The first 6 rows are patterns. Each new row is the sum of 2 different patterns, raised or lowered, with some noise. Before adding, each is slid sideways (what falls off one end comes back at the other), maybe read backwards, and multiplied by a number that may be negative. Names go in the order of the patterns.
Known rows, each followed by the names of its patterns:
[-14.4 -26.9   1.0   5.8  -7.7  -0.5  10.4   3.4  13.5   2.5   3.1  -1.8
 -19.3  -0.1  -2.2  10.2   5.3 -10.3   6.6  -0.5   3.1   9.8  16.2 -14.8
 -19.1  -6.9  13.4  -8.4   4.8   8.5  -3.5 -25.3 -17.5 -20.3  -1.7 -15.1
  -2.1  -4.2  -1.7  12.8  -4.0 -19.0 -10.5 -31.2  -3.7   2.4   0.0] => (3)
[ -7.4  -5.4   0.5  21.7  -6.1  -0.9 -12.2 -11.5   0.7  -1.2  -0.5  16.0
 -13.8 -14.8  -4.6  19.4   1.0  -5.5  16.6 -11.4  -7.5   2.9  -8.9  -5.4
  -5.4  -4.0   7.3  10.1   2.5   6.9   2.3  17.8   2.2  15.3  -5.7  12.9
  -1.9  16.5 -17.8  18.2  -3.8   0.7   8.7 -13.8   0.6   2.1 -15.4] => (2)
[-10.5   2.3  -2.9 -21.2  11.2   4.2 -13.8   2.0 -13.3   1.3  24.0  -7.6
 -10.4  -0.8  -0.4 -11.4  -9.3  -8.4  -1.6 -10.1   3.9   0.6  -4.1   2.4
  -5.0  -8.0 -22.3   0.1   7.5  -9.5   7.2  -1.9  -8.8 -25.9 -11.8  -6.0
  -0.3  13.3   1.7   1.0 -21.0  12.6   6.1  -5.7  -8.1  25.8 -11.0] => (4)
[ -7.3  -6.0   7.0  -2.8   4.4  -7.0  -3.3   1.1 -31.2   3.0 -18.3   3.2
  19.2   6.9  -0.7  -5.6  11.1   7.8 -10.4   8.6  -0.2   6.5  -0.6  -3.3
  -3.7   7.2  -0.1  -1.0  -0.4   2.8   6.5  -1.2 -14.7   7.5   9.1   0.2
 -13.1 -23.6  -2.2  26.4   6.5   9.8   4.4   6.0   4.6 -16.8  10.3] => (5)
[-12.8 -23.4  15.8  -6.3  31.2 -24.3  -7.1  -2.5  -9.1  31.2  -5.4  -1.9
   2.0  -1.1   1.2   8.1 -14.7  -0.5 -19.4   2.0  -3.0   6.0 -12.4  -1.6
 -16.2  10.0 -19.2 -31.2  -7.2   2.2 -26.2   6.7   7.8   4.3  28.0  31.2
  -5.3 -22.3   5.1  27.9  18.5   6.3  -5.9  -0.8  -2.7 -19.5  -1.3] => (1)
[ -0.7   7.3  -0.4 -31.2 -29.1   4.3 -21.8  -3.9  -7.7   5.6  -3.0  -2.8
   2.4  -9.0 -26.9  15.1  13.2  -0.7  -5.5  -6.0   1.5  -3.3  -8.9  31.2
   7.7  -0.1   2.9   4.8   8.7  18.9   6.5   1.0  10.0  26.3 -31.2  -1.7
  12.5 -15.9 -15.0  14.0 -31.2 -29.4  -1.1  21.9  -3.0  -3.0  -1.1] => (0)

New rows. What belongs after each?
[ -3.3   8.9  21.9 -13.2  -9.5   0.4   7.0   2.3   4.0   5.6   7.6 -17.8
  -5.0   0.0  -9.5  -0.4   0.6 -14.6   1.6   1.9  -7.1 -28.1  19.3   1.5
  -5.0  20.9  13.8  -6.3  14.1  29.6   6.8 -15.5   1.0  17.7  -1.6  -0.9
  -1.3   2.7  15.4  29.1   2.9  12.1   7.2   2.0   0.9  16.6   1.4] => (4) (0)
[-20.3 -43.5  -6.8  -6.7   0.4 -26.6 -38.5   4.9 -17.6  -8.9  -2.4   7.7
   5.4  11.3  20.7  -6.4 -29.7 -37.7  -7.0   0.3  10.0 -16.0 -17.7   5.2
  -5.0  -4.3   1.8   8.6 -13.3 -29.4 -16.1   5.1  -8.0  -2.2   9.5 -19.9
 -23.4 -12.7 -30.8  -9.1 -14.1   9.5  -7.2 -25.9   8.5 -40.3 -24.2] => (3) (5)
[-14.6 -17.2  -4.3 -21.0 -10.3 -11.0  -6.9   1.4   1.2   8.5  15.5 -15.1
 -14.8  16.7   6.0   2.3   8.7 -11.9 -20.5  -0.2 -14.2 -28.4   2.7  -2.4
 -16.8   0.6  -2.4 -13.1  -3.6  -1.0  -6.0  -4.3 -15.7  -6.2 -18.8  -9.5
  -3.0   0.1 -11.9  20.2  -8.6 -17.9 -12.0 -20.1  16.9  -8.6   7.4] => (4) (1)
[ -7.4  10.0  11.3  -8.1   5.2 -15.4   9.1  -0.6   4.6   5.7 -39.0  -2.2
   5.3  -7.4   5.7  -7.7 -17.1  19.8  -2.7   5.0   0.8   5.1 -25.0   7.6
   0.2   0.8 -19.4  21.0  12.7  -2.0 -15.1   9.2  -4.0  -2.4  10.0 -15.2
 -20.5  -7.4  15.2 -13.0 -21.1   0.7  -2.4   2.8  -4.7  -0.2   6.2] => (4) (1)
[ 15.3  -2.6  16.1   0.3 -29.6 -16.4 -14.3  -7.5  -8.2  -5.6  11.0 -27.6
   9.2   6.5  -8.0   4.4  -2.1   6.1  -4.2 -10.8  43.0   2.0  14.4  -2.8
 -18.5 -10.1   3.9   6.2  -0.6 -10.2  25.0   7.5  -0.1 -10.7   0.5   3.3
   4.1  -5.9 -12.9   1.2  15.0  12.4 -13.1   7.1  21.7 -14.4  -8.3] => (5) (0)
[ -3.9  -9.9  18.0  15.4   6.3  -4.2  -6.5   3.9  -2.2  -3.6  15.6   8.6
  -3.8   9.3  -1.1  11.1   5.9  19.9  -6.3  13.4  21.5 -23.1  11.5  11.2
  -8.9   2.8  18.1 -14.6 -17.4  -9.3  23.1   2.5   9.5   9.4   3.3   9.9
   4.1 -27.6  -8.4  15.8  -9.0 -10.4  -2.9  10.9  -8.3   8.4  10.7] => (2) (0)
[  8.6  -2.4  -7.3  13.1  10.9 -11.6  26.7   8.9   4.0  15.4  46.8  -4.9
   2.0  12.2   4.4  25.7  11.4   4.4  26.5  37.2  33.8   7.4   4.6  19.6
  16.7  19.2  24.6  12.6  10.4  18.3  12.9  14.8  17.7  16.2  -4.1  14.1
  15.5  -2.5  28.2  -1.1   3.9  19.1  13.6  14.1  10.4  -7.5  -1.8] => (2) (0)
[-34.4  -3.5 -12.2 -16.6 -10.5 -17.9 -14.7  -0.8 -14.0 -26.4 -25.5  -1.1
 -17.1 -20.5   5.1 -11.6 -23.6   2.0   1.4 -12.2   0.6  -8.9   4.1 -11.5
  -9.4  -8.3 -14.5   8.3 -16.3 -20.7 -14.6 -18.3 -15.2  -1.4  -7.0  -2.9
 -34.4 -23.3  -9.6 -13.6 -13.6  -0.2 -22.9 -20.7 -28.1   0.9 -30.5] => (2) (0)
[  2.5   4.1   3.5 -11.6 -10.0  16.4  -8.7   8.4   4.0   4.7   4.9   2.0
  10.9   3.5  -7.3  29.0  10.1  14.8   1.1  -7.1   2.8   4.9   5.2  14.3
   5.1  11.2   2.2   8.3   6.4  14.9  11.0   8.0   7.7  18.8  -8.5   5.2
   9.8  -5.3  -1.3  19.2 -11.6 -11.9   5.6  23.2  17.2   6.5  -8.2] => (5) (0)
[ -6.3   2.1   9.3 -15.0 -10.7  23.0 -13.5 -14.3   0.3 -32.6  13.9 -15.5
 -17.6 -20.7   2.4 -26.2 -14.6  -7.2 -13.5 -15.6  -5.6  -7.6 -26.5  -0.7
   0.7   9.1   2.5 -11.7  -5.8 -10.0 -27.2  -2.0  -2.2 -30.6   3.0   9.9
  -6.1 -26.2  -8.3  -2.5  -7.4   6.2   8.0 -10.7   0.0 -32.4 -11.7] => (2) (4)
[ 25.6  -3.2  -5.1   3.6  11.2 -10.3   2.6   0.4  13.6   5.0  -1.0  -9.8
 -14.8  -7.5   6.5   2.5 -10.0   9.4   2.8 -16.0 -13.8  -2.9  13.5  -2.5
  19.6   3.9  -2.2   4.9  -5.1  -2.5 -10.6   5.0   5.7 -10.9   6.6  16.2
  -1.2  -9.3  -2.5 -10.7 -10.0  10.3   2.3   7.3   2.9  -9.6  -8.6] => (4) (5)
[  5.1 -14.6  -5.0   4.0 -10.1  24.4   3.9  -3.6  15.7 -22.9  12.4  -8.3
  12.8   4.7   9.6   3.2  38.0  15.6   7.9   2.3  12.5  33.7   7.6  13.8
   2.0 -15.9   5.8  -0.2  -5.8  27.3  -0.7  19.0  31.7  18.5  -6.0 -16.7
  10.2   8.4 -11.3   8.0   8.6   2.8 -11.8 -11.9  17.2   2.7  -7.0] => (3) (2)
[33.7 25.3 31.6 48.6 30.9 26.9 30.4 23.5 38.9 39.2 28.9 23.7 33.8 33.8
 17.0 38.2 28.5 38.1 30.7 25.9 39.2 33.9 22.8 11.6 27.0 41.1 27.1 46.3
 30.3 26.1 39.6 21.3 35.1 17.8 45.1 27.4 25.1 43.7 23.3 34.6 27.2 21.9
 34.2 15.4 36.0 48.1 29.6] => (2) (5)
[ -0.8  -8.6 -11.7   5.1  -8.0 -24.1  -3.4 -24.6 -15.6  26.4  22.4   5.6
 -19.0  15.8  -0.5 -17.7   8.2  23.6  20.2  18.7  -2.4  10.8   4.6   2.0
  -1.1 -14.9   3.8  22.1   7.8  18.8   7.7   2.2  -2.3   3.3   8.4  -3.7
  12.3  10.8   6.0  -8.5  -0.8 -12.6 -17.3   2.1  -5.9  13.1   3.3] => (3) (5)
[ 18.1  10.4  17.4  12.2  37.2   7.7   9.8   7.5   2.6  32.9   8.5  23.0
   1.3   9.7  12.5  -6.9  16.1  18.6  11.2  11.5  12.6  30.8  32.1   4.1
  15.8  35.8  34.6  19.6  10.1  23.8  -6.6  11.7  13.7  -7.8   5.5  15.5
   1.2  13.8 -11.3  19.8   2.1  17.3  12.2  17.9   3.9  15.5  21.2] => (5) (1)
[-45.0 -25.1   7.4 -47.4 -42.7 -36.4 -28.6  -7.7 -18.6  -7.6  -2.2 -22.4
   4.9  -8.3 -28.0  -6.3 -43.0  15.4  -4.7   7.4 -10.3 -65.8 -21.8 -14.2
 -11.2 -10.2 -28.6 -25.3   2.6 -14.6   1.0 -18.9 -14.2 -16.4  -8.1 -17.9
  -1.7 -21.1   1.7  20.0 -19.0 -11.7  18.0 -28.2 -24.7 -15.2 -27.8] => (5) (1)
[  0.6  -5.9 -24.1  -1.0   1.0   0.1 -12.1  22.1   3.0  -7.9   3.1  18.4
  -1.5  24.9  11.5   0.7 -11.5  -5.8   8.9   5.5   0.2   0.4   3.8  25.4
  24.1  -5.8  10.6   3.0   3.1  -5.5  -5.3   1.1  -9.3  10.3  13.1  -8.3
 -16.3  10.5  -4.7   8.2  -0.2  -1.7  15.0 -21.9  -5.4   8.9   3.0] => (2) (0)
[  7.0   3.7 -15.0  38.2  17.9 -13.6  23.1   7.0  -0.6  34.8  40.7  -0.6
 -11.9  -1.6  21.2  -4.9 -15.6  -3.0  11.9  15.6  40.5  12.6  32.4  35.6
  41.7   0.6  -6.5  16.0  29.9  32.2  38.1  -8.1  -3.1   9.0  -2.2  13.1
  -2.9  -6.7  30.2 -22.5  27.7  -9.3   0.9   3.5  -7.1  19.0  -0.3] => (1) (0)
[-18.9 -13.9  -4.5   3.7   4.5  -9.0 -23.1 -17.3  37.9  16.2  -5.0   0.7
  -6.6 -35.2 -12.9 -14.8 -38.0 -36.5   7.9 -30.3 -17.0 -24.9 -10.1 -17.7
 -23.2 -29.3   1.6 -17.9  -2.5 -14.7 -16.8  -1.4 -11.3 -19.4  19.4 -18.4
 -13.5 -17.3 -39.9  21.5 -15.1   5.0 -37.1 -23.6 -17.4 -24.5 -18.4] => (5) (1)
